Each new row is followed by what is left after taking away its nearest point in the smallest flat space through zero that holds the last named rows.
In the rows, 128 means zero.

j210, 4 rows:
[[125 138 131 125 125  62 114 119 126 168 111 130  99 145  89]
 [135 109 112 138  73 104 146 172 166 117 145 136 138  95  61]
 [ 94  99 143 105  64 185 195 174 133 114  88  89 127  93 104]
 [145  68 138 150 163 113 158 160 128  87 158  60 162 108  90]]
New rows:
[105 152 154 155 106  68 130 122 157 146 123 118 105 149 125] | [108 144 153 158 114 110 138 127 157 118 136 114 125 139 152]
[142  98 128 113 126 130 140 130 119 154 109 127 109 150  79] | [151 105 120 119 135 152 130 124 122 139 126 143 122 149 105]
[117 141 138 156 158 118  84 125 142  99  65 108 132 116  88] | [117 148 132 155 147 140  83 126 147  92  68 123 137 111 102]
[ 84 153 121 172 141 191  89 155 125 139  90 140  98 149 146] | [ 97 133 118 186 149 158  91 169 134 131 109 125 108 142 111]
[146 131 170  71  99 133 165 133 134 179 161  72 133 102 169] | [161 140 158  82 104 113 143 127 144 179 182  96 138 105 166]
[148 108 140 114 133 127 152 102 143 149 106 111 112 182 137] | [157 107 128 122 119 134 150 113 160 134 126 128 125 169 132]

j277 (4 x 15):
[[144 116  90  84 139 161  69 102 141 127 113 154 158 130 162]
 [135 138  87 117 147  91 152 113 103 187 131 127 109 117 173]
 [183 123  89 134 110  92 139 145 187 140 177 176 138 128 148]
 [145  92  78 133 125 185 136 160 172 141 139 147 143 218 146]]
New rows:
[108  99 128  99  85 109 140  83 142 108  87 145 161 105 138] | [104  95 125 115  84 110 167  98 141 120  92 137 150 128 136]
[147 146 135  95  89 145 133 100 139 129 125  95 126 160 170] | [147 151 149 104  83 132 140 103 140 121 131  93 122 148 158]
[161 134 108 141 165 169  91 151 105 117 109 127 149 140  98] | [167 144 109 151 163 135 113 153 102 130 122 127 137 122 100]
[ 97 111 161 141  86 119  93 173  85 143 115 135 132 140  87] | [115 110 132 129  90 107  88 166  94 162 124 152 136 136 112]
[104  87 122 138 112 151 150 168  83 115  98 156  87 133 124] | [122  92 115 127 108 133 133 158  96 111 107 175  96 108 132]
[ 91 136 165 170 116 138 169 135 134 127 148 131 153 174  96] | [104 143 140 137 128 125 136 105 127 141 141 147 163 141 128]

j528:
[[ 94 158 129 136  62 116  93 169 180 138  81 142  90  86  81]
 [134  78 132 104 120 145 164  94 179 146 129 162  75 170 110]
 [123 124 107  98 166 160 140 109  88 133 152 160  61  86 106]
 [ 91 117 106 186 110 168 106 174 164 100 158 187 144 112 116]]
New rows:
[142 102 124 137  76 132 126 110 146 142 135 123 154 133 116] | [142 112 118 129  93 136 124 107 117 141 142 122 144 112 115]
[125 150  72 115 136 131 156 110 112 148 114 125 168 124 141] | [118 145  72 118 122 135 155 115 133 150 109 137 156 125 130]
[113 126 123 133 124 165 120 102 131 125 155 130 127 111 107] | [120 132 132 129 117 148 120  99 133 130 141 110 139 121 113]
[134 112 139 124 143  80 115  87 133 120 162 119 172 106 120] | [125 110 135 123 133  87 113  92 147 123 158 134 150  96 105]
[118 155 130  99 126 109 160 123 148 121 155 142 122  96  73] | [125 150 134 110 131 105 162 123 147 115 161 132 153 115  90]

j450, 4 rows:
[[ 96 165 102  98 106 102 138 115 146 183 190 173 118 153 130]
 [132 108 158 125 140 143  67  77 122 113 150 124 130 147 152]
 [181 100 176 104 143 133 147  95 149 152 152 167 117 117 108]
 [167 141 138 110 173  73 149 116 118 137 120 116  58 142 105]]
New rows:
[122 138 151  65  62 128 140 150 144 128 109 117 106 139 113] | [123 131 159  69  68 133 121 140 138 116 106 107 107 143 120]
[148 106 161 120 179  80 149 141  88 149 140 113 105 131 121] | [115 105 147 130 148 110 135 150  94 147 149 121 147 127 137]
[142  90 139 126 126 116 132 123 133 149 157 150 157  77 126] | [126 108 120 133 135  96 119 129 117 136 144 123 139  91 133]
[115  92 146 143 111 129 138 123  99 158 108 194 133 129  62] | [ 99 102 134 151 118 119 112 120  84 142 101 169 123 144  75]

j148:
[[143 150 135 153 124 148 132 129 146 110  97 117 146 136  94]
 [117 174 187 126 109 157 103 169 155  79 203  87 135 158 163]
 [103 180 222 108 129 156 132 139 100  95 155  98 156 127 162]
 [157 131 132 151 148 169 160 152 184 104 137 100 152 152 120]]
New rows:
[151  88 114 180 144 151 157 101 126 153 135 111 130  91 159] | [139 117 130 184 116 145 122 103 117 138 140 108 124  95 152]
[ 91 141 125 126 149  94 141 136 102 120 140  93 168 166  88] | [ 93 129 110 125 150  88 140 137 106 127 146  98 160 167  91]
[112 147 159 103 131  82 102 122 136  91 142 135  87 114  90] | [126 127 150 104 157  95 136 123 151  98 136 132  98 114  92]

j16 (4 x 15):
[[ 34 155 116  87 146 151 188  98 115 179  68 144 115  80  96]
 [ 48 108 122 110 115 126 115 181 101 160 136 158 170  98 146]
 [ 59 159  76  82 133 102 127  86 101 111 131 147 139  68 146]
 [ 61  84 129 115 175  81 154 143 112 129 114 136 204  90 114]]
New rows:
[146 143 129 141 107 129 108 128 124 125 113 123 161 145 125] | [133 148 126 134 111 130 116 121 122 130 105 125 160 137 121]
[135 119 119 140 132 101 107 118 118 148 141 142 114 145 159] | [127 118 124 138 141 105 123 113 120 157 126 140 113 143 147]
[155 152 144 179  91 112 138 177 132 121 131 130 140 138 100] | [131 168 125 161  98 104 147 151 125 115 124 134 138 115 100]
[117 163 138 142 139 121 145 130 107 147 124 149 125 127 132] | [132 157 139 148 140 113 138 132 109 136 133 145 130 133 136]
[151 135 158 117 129 153 134 127 118 130 137 111 151 183 194] | [126 140 149 104 141 146 149 111 113 132 125 114 156 165 187]
[139 109 150 161 115 136 140  79 159 153 138 121  84  62 103] | [130  94 148 163 109 124 121 103 151 148 156 128 107  59 118]

j441:
[[ 96 100  45 183 136 138 119 128 143 116 124 134 115 126 143]
 [165 134  74 165 161 100  97 159 136 127 137 110 156 109 179]
 [116 141 131 115 143 122  80  68 128 114 126 145 106 116 103]
 [163 171  81 157 119  91 133  81 154 128 126 158 116 132 120]]
New rows:
[167 134  96 170 134 162 118  87 154 114 127 123 115 162 124] | [164 123 136 145 136 174 120 111 139 118 129 107 126 161 127]
[138  99 109 115  94 142  92 115 128 124 142 152  98 126 167] | [150 106 124 108  86 139 108 125 127 130 143 150 104 131 167]
[154 146 173 126 132  87 160 125 162 165 123 138  99 166 103] | [124 114 147 141 157 103 124 139 156 153 124 124 100 152 121]
[133 166 156 153 143 154 159 166 161 168  96 141 162 164 119] | [115 159 145 153 163 157 116 140 158 155  96 143 151 151 115]

j42:
[[108 144 112 151  89 118  96  91  89 131 131 144 139 123 159]
 [157  93 139 167 181 113 146 161 101 106 114 139  92 102  94]
 [107 178 101 140 119 124 117 149 115 125  80  99 136 160 152]
 [132 133 166 157 115 140 147  95 136 138 123 152  70 143 163]]
New rows:
[157 160 158 117 122 133 112 135 104 148 142 125 148 134 129] | [161 156 162 122 130 132 117 139 103 146 139 126 140 132 125]
[122 137 116 148 142 126 136  95 132 114 134 128  73 100 117] | [114 147 101 126 137 128 129 104 142 116 135 113 100 106 113]
[173  62  98 154 157 130 107 134 130 108 119 159 164 138 111] | [160  91 105 148 134 143 111 120 150 120 108 152 154 167 141]

j273:
[[138 129 110 139 173 106 144 163 132 137  57 147 133 162 108]
 [107 108 113  68 155 165 152 165  85 133 104 154 121 184  93]
 [ 92  82  91 113 129 132 149 163 197 170 144 174 141 157 104]
 [115 103 101 126 160  99 113 175 138 170  81  91 148 213 155]]
New rows:
[108 155 156 146 158  89 161 181 130 117 108 115 152 117 151] | [ 95 146 159 125 140 111 163 173 125 115 142 121 148 110 147]
[137 150  69 209 115 104 106 102 170 132 104  90 110  74 145] | [113 132  64 145 120 151 122 120 123 131 114 106 100 112 120]
[105 107 108 191  89 136 117 168 154  86 145  98 163 114 140] | [107 112 110 170 103 153 129 175 120  74 126 111 154 123 120]

j173 (4 x 15):
[[149 107 133 125 158 123 163 143 158 118 138 152 157 117 136]
 [160  84  85 167 166 120 147 174 117 145 131  95 148 145 140]
 [123  94 151  69 117 126 167  78 151 117 154 121 145  92  97]
 [124 103 166 161 139  89 116 103 153 127 162 111 122 127 183]]
New rows:
[140  97 100 143  92 156 136 152 130 136  97 160 109 137 170] | [133  88 113 127  82 152 140 128 135 134 108 151 107 127 164]
[120 120 170 134 153 124 134 167 160 147 103 166 164 148 171] | [106 112 155 111 124 133 126 142 130 159 102 125 149 146 138]
[137 105 123 123 125 139 114  88 103 148 124 125 131 127  97] | [143 115 132 139 139 134 113 103 117 142 122 148 135 131 117]
[ 85 133 135 170 162 151 140 123 167 111 166  90 132 154 139] | [ 82 148 125 149 152 168 144 126 158 109 152 101 132 151 113]

j782, 4 rows:
[[ 65 139 167 136 112 113 138 152 177 159 138 112 121 171 135]
 [138 112 172 112 154 118  63 160 154 112 115 105 120 132 108]
 [137 131 184 150 140 140  80 136 115 145 140  95 120 176 132]
 [ 93 138 140  84 108  99 112 157 186  93 121 138 136 129 125]]
New rows:
[120  91 200 137 110 104 187 122 101 137 106 119 112 166 179] | [141  81 182 114 119  98 173 125 104 107  92 130 116 133 167]
[126  98 124 104 105 141  96 135  85 134 104 114 148 209 152] | [116  80  98  99 117 131 122 141 105 141  89 123 143 172 137]
[ 47 123 136 161 144 170  85 159 109 111 130 155 163 119 114] | [ 56 123 122 162 143 174  94 150  97 109 130 162 165 109 115]

j785:
[[135  88 111  42 144  99  99  95 137 108  83 168 162  89 126]
 [127  53 134  96 117 109 136 142 106  82  90 140  88 103 129]
 [140 161 116 143 125 143 175 130 143 122 116 114 135 101  95]
 [124 135  98 101 121  88 135 116 102 124 151 158 134 125 108]]
New rows:
[161 156 128 103 151 149 136 113 134 126 126  93 163 115 147] | [152 134 128 108 139 132 138 126 107 116 141  99 134 127 150]
[159 131 153  96 123 114 173 108 132 136  99 172  92 174  91] | [158 137 164 107 129 127 156 108 142 149 102 164  98 187 106]
[153 122 144 125  94  89 107 103 170 112 140 100  84 167  99] | [157 131 141 119  98  93 109  97 180 114 133 100  96 159  94]
[102 126 111  89 149 133  95 135 149  89 103 147 116 103 104] | [ 97 147 116 123 143 141 100 145 143 103 130 135 106 126 108]
[ 93 111  98 106  89 162 147 132 154 158  99 127  90 149  94] | [ 90 117  97 101  93 158 131 125 154 168 109 133 100 159 101]
[ 84 108  86 123 130 158 143 151 146 162 120 157 110 149  99] | [ 84 106  89 120 133 161 136 149 151 164 116 156 114 149 104]

j557 (4 x 15):
[[ 66  81 108 125  81 112 182 118 136 155 145 135 129  93 119]
 [125 135 168 120 115 116 178 158 120 125 124 151  94 135 103]
 [138 125 154 128 123  86 113  95 110  74  67 152 109 203 137]
 [106  97 182 192 111 107 138 116  97 158 156 148 102  96 125]]
New rows:
[123 106 147 109 148 124 125  94  84 129 154 145  95 148 120] | [125 113 125  92 152 138 126 103  97 133 160 134 107 140 120]
[126 122 125 135 135 173 101 123 135 131 146 129 116 100 109] | [120 118 128 124 125 158 113 118 134 115 126 139 108 122 107]
[ 94 136 144 122  62 126 130 133 134 133 132 164 140 159  62] | [114 148 135 133  84 143  92 129 135 137 141 149 155 152  74]
[113 113 119 104 129 169 126 153  92 140 127 129 128 141 125] | [112 108 125 115 128 162 118 143  86 138 124 132 126 145 129]

j492:
[[148 160 142 104  96 132 114 170 111 114 122  96 131 186 112]
 [ 98 144 143 121 212 133 101 123 155 115 131 136  86 159 146]
 [120 106 143 176  92 149 104 180 106 169 168 122 132 119 183]
 [111 161 146 167 118 128 125 133 149  86 153 136 101 149 146]]
New rows:
[128 140 126 136 111 133 146 108 111  99 170 107 133 127 117] | [125 128 125 122 138 138 135 112 107 119 165 105 132 127 122]
[167 152 124 159 117 140 108 111 144 132 123  80 135 160 133] | [162 137 117 159 134 139 112  95 148 143 120  90 136 139 135]
[145 124  87  90 137 166 122  77  84 179  92 129 167  94 160] | [133 167 108 121 122 165 117  88 103 129 113 130 140 130 170]
[113 121 136 178 110 100 168 111  68 129 132  69 132  71 141] | [109 139 144 150 150 101 152 116  75 119 121  60 115 108 133]

j653 (4 x 15):
[[ 67 161 141  84 117 153 154 163  94 135 131 109 100  86 160]
 [159 131 110 114 174 108 130 101 108  90 163 135 113  99  85]
 [180 102 121 160  82 128 199 158 184 108 137 131 101 114 134]
 [157 144  92 189 123 111 150 126  90 162 142  81 120 150 149]]
New rows:
[ 89 140 141 175 151 144 120 189 129 119 128 131 152 133 134] | [106 136 135 175 162 137 123 181 131 104 139 136 148 126 118]
[160  97 104 120 125 141 175  96 129 126  99 121 185 132 150] | [141 108 108 100 135 145 170  97 113 124 102 120 181 119 150]
[129 123 121 139  95 145  85 128 127 131  87 135 114 110 101] | [135 129 113 142  99 142  97 129 116 129  97 126 104 101 101]

j234:
[[119  91 171 111 141 167 150 116 132 145 109  96 164  74  70]
 [197 138  62  87 119 140 132 112 124 105 153 113 121 146 145]
 [132 100 131  96 148 115 122  90 178 150 155 110 146  90 136]
 [108 136 145  97 184  87 120  68 156  98 103 112 111  80 102]]
New rows:
[130 134 173 136 130 152 107 114  94 143 113 139 162 153  85] | [143 139 150 123 135 130  96  98 114 141 133 142 153 159 113]
[ 88 142 126 159  93 165  95 119 133 127 142 107 113 122 170] | [ 99 143 123 143 103 171 101 105 129 113 132  95 112 110 152]
[141 156  97 126  86  86 168 118  92 148 161 159  89 115 161] | [127 140 126 123  96 100 177 112  93 155 146 146 104  87 130]
[155 159  87 151 114 162 156 163 122 162 128 123 141  94 147] | [133 167 101 150 137 134 147 143 134 151 115 126 128  80 143]
[158 142 134 128 129 173 120 169 148 138  84 158 171 169  91] | [150 146 130 117 149 139 106 143 175 134  93 160 160 159 108]
[ 87 109 115 168  99 147 132 102 102 163 168  84  89 158  86] | [ 92 115 106 156 111 132 127  85 111 152 169  81  80 153  90]

j969 (4 x 15):
[[128  95 116 151  72  73  81  85 108 149  99  96 110 166 162]
 [141 114 179 159 132 144  99 159 136  84 140 109 146 145 137]
 [ 97 115  91 111  68  99 119 168 111 122 149  92 174 174 123]
 [ 70 201 181  86  93 102  77 130 130 125 142 162 160 127 177]]
New rows:
[121 127 123 123 148 129 130 134 139 123 121  76 106 131 115] | [111 142 130 114 145 125 124 130 140 126 122  85 108 127 123]
[158 110 129 100  74 136  82  97  75  74 140 127 126 122 101] | [159 122 125  90  93 149 100  96  80  79 142 142 121 105  92]
[172 108 129 138  82 141 107 131 155 107 129 125 110 141 125] | [158 131 121 115  87 143 120 130 157 118 133 144 112 127 122]
[166 106 174 132 118 140 115 155 153 106 157  97 132 126 126] | [151 122 142 106 110 123 129 129 147 140 148 114 120 114 126]
[114 116 124 145 137 153 116 124 131 105 124 125 194 135 117] | [115 121 116 141 139 144 118  98 129 124 111 135 176 125 123]

j270 (4 x 15):
[[139 119 147 119  91  83 158 121 150 101 177 130 125 140  72]
 [115 159 118 171  94 123 134 120 114 107  90  81 112 140 139]
 [127 126 111 172 128 133 122 181 145  91  88 105 117  99  98]
 [122  85 128 105 137  58 132 100 172 131 114 107  80 121 128]]
New rows:
[ 94 156 105 129  84 124  92  86 148 130 138 131 169 158 103] | [ 94 137  97 126 110 127  79 105 162 134 121 136 162 138 104]
[105  95 107 136 134 165 108 140 126 158 150  92 157 112 164] | [107  93 114 138 114 141 122 135 136 143 164  84 150 118 141]
[114 108 105 124  92 168 131  90  89 110 145 147  99 149 132] | [116  90 100 125 107 162 125 109 107 104 134 148  91 131 121]

j534 (4 x 15):
[[130  86 133 173 116 150 112 123 140 114  91 100 165  86 158]
 [122 147 121 139 157 101 131 151 151 105  96 140 141 158  86]
 [130 159 153 154 157 134 112 114  77 129 110  65 170 133 111]
 [ 61 124  86 100 128 112 132 153 107 105 174  80 162 178 127]]
New rows:
[ 83 172 167 109 151 128 103 139 161 171 110 131 145  97 123] | [ 73 159 157 102 140 131 105 141 165 169 122 131 144  95 135]
[ 92 118 103 125 112 129 121 145  88 120  93 167  89 137 130] | [ 97 122 113 134 116 135 116 138  75 123  87 151  98 131 131]
[132 158  98 138 137 164 120 103  95  94  83 127  97  98 146] | [116 156  82 124 135 155 126 114 102  87  97 133  94 115 142]
[152  94 126 114 112 145 105 170 134 117 172 170 118 172 119] | [162 102 144 137 123 154  95 159 116 118 152 143 138 161 117]
[ 82  94 159 107 153 106 110 127 126 151 164 109 167  96  90] | [ 99  95 165 108 152 105 113 125 141 156 154 135 150  88  87]
[164 123 120 125 101 130 163 109 153 131 167 157 124 166 170] | [163 134 129 147 120 128 155 110 142 122 143 130 152 170 155]

j363 (4 x 15):
[[108 193 142 117 178 110 152  65 123 129 154 148 184 138 168]
 [131 187 188  67  73  62 183 112 105 151 162 180 119 107 195]
 [146 129 138 115 111 104 146  61 148 140 170 156 191 222 147]
 [188 171 127 131  89 111 160 128 170 136 200 137 129 101 190]]
New rows:
[ 98 151 115 127  88 154 130 122 130 119 120 141 132 149 114] | [101 159 111 132  93 157 131 126 134 117 124 137 129 135 119]
[128  86 133 119 104 140 148 135  97  96 137 164 134 158 123] | [129 110 124 131 129 149 149 137 103  90 144 155 135 126 135]
[159 128  99 153 145 153 159  87 168 106 124  95 157 159 167] | [135 120 124 126 124 138 162 113 134 111  91 105 120 135 157]
[155  88 116 160 112 155 125  92 142 121  85 156  97  89 169] | [143  94 124 152 121 148 129  74 134 123  83 165 112 105 171]
[149 133 143 120 135  89 166 155 107 142 132 155 116 102  89] | [154 127 127 136 152 102 158 142 121 138 138 146 135 121  82]
[138 148 114 162 122  94 100 158 138 164 116 164  99 146 114] | [131 160 114 163 139  95 101 146 136 162 117 165 110 146 118]

j193:
[[167 127 107 146 143 156 105  75 117 143 126 191 100 146 134]
 [139 134 167 127 166  75 107 122 136 156 128 168 146 134 105]
 [ 87 106 137 153 150 146  85 107 209 113 118 128 115 138 117]
 [116 127 102 105 149 100 152  60 172 135 149 177 148 126 100]]
New rows:
[ 88 100  92 131 121  98 163 130 117  99  96  84 145 139  89] | [117 101 102 149 136 106 134 120 100 114  88 117 128 152  94]
[124 134 120  99  90 150 102 141  96  89 147 169 149 145 141] | [110 131 133 100 100 137  94 143 117  89 146 167 156 145 132]
[137 135 139 117  86 102 137 173 167 142 136 101 154 110 130] | [157 133 124 129  92 125 123 142 163 148 134 134 135 121 136]
[147 165 140 114 161 172  90 121 168 144 126 165  94 112 136] | [138 172 136  92 143 155 124 144 152 138 134 135 113  98 136]

j62:
[[ 96 113  63 116 100 148 187 145 182 161 120  85  72 151 131]
 [ 75 142 122 143  82 143 133 189 135 134 132  85 107 142 146]
 [ 34 112 150 144 141 143 136 123 144 140 144 133  96 106 214]
 [109 143 118 101 111  80 134 159 134 153 149 138 136 126 161]]
New rows:
[140 109 167 156  91 115 158  94 137 120 126 114 156 119  94] | [123 110 163 149  87 104 164 102 144 130 133 116 152 117 113]
[117 131 130 118 138 105  95 128 141 107 133 139 134 142 166] | [130 127 117 122 133 122 103 126 147 104 123 125 126 151 143]
[112  88 206 173 104 135 151 140 124 101 114 130 107 172 131] | [137  90 182 143 107 100 165 134 134 119 120 146 115 174 126]
[134  85 132 136 163 118 128 148 154 112  74 149 114 109 111] | [125  96 134 133 148 106 123 171 150 115  80 145 120 111 118]
[102 139 104 132 145 168 157 153 148  89 132 105 129 104 143] | [128 145 107 118 152 143 149 148 138  89 136 123 150 101 135]
[132 133 141 114  91 108 139 167 118 119 126 123 140 124 123] | [130 115 142 119 115 126 147 132 126 116 120 131 128 117 127]

j371 (4 x 15):
[[122 146 164 113 137 132 145 135 116 120 107  89  91 190 150]
 [106 124 134 125 110 123  86 103  91 129 130 118 163 208 120]
 [124 143 103 142 151 142 126 105 165 117 135 167  78 194 139]
 [102 172 152 109 169 145 157 187 107 116 107 101 130 151 183]]
New rows:
[ 73 163 140 134 131 168 106 124  83  84 133 108 132 149 142] | [ 97 145 132 142 119 162 115 108 109  89 139 118 109 105 121]
[122 131 125  98 145 120 126 109 140 163 112 137 138 131  78] | [118 141 128  95 155 124 135 122 139 160 108 134 135 131  90]
[112 136 121 150 110  85 152 119 137 120  83 115 147 170 100] | [114 140 112 152 120  89 161 132 147 120  86 126 149 140 106]
[112 146 147  71  66 185 160 173 159 162 102 130 110 148 183] | [117 125 127  82  46 177 135 147 161 169 117 151 132 136 156]
[121 132 156 124 139  68 148 149  85 133 164 120  48 139 130] | [111 128 131 132 139  69 127 149  81 136 178 147  88 124 124]
[111 147 107  99 124 119  90 103 139 110 108 115 102 129  85] | [105 157 108  96 135 123  98 124 134 109 106 113 113 113  98]
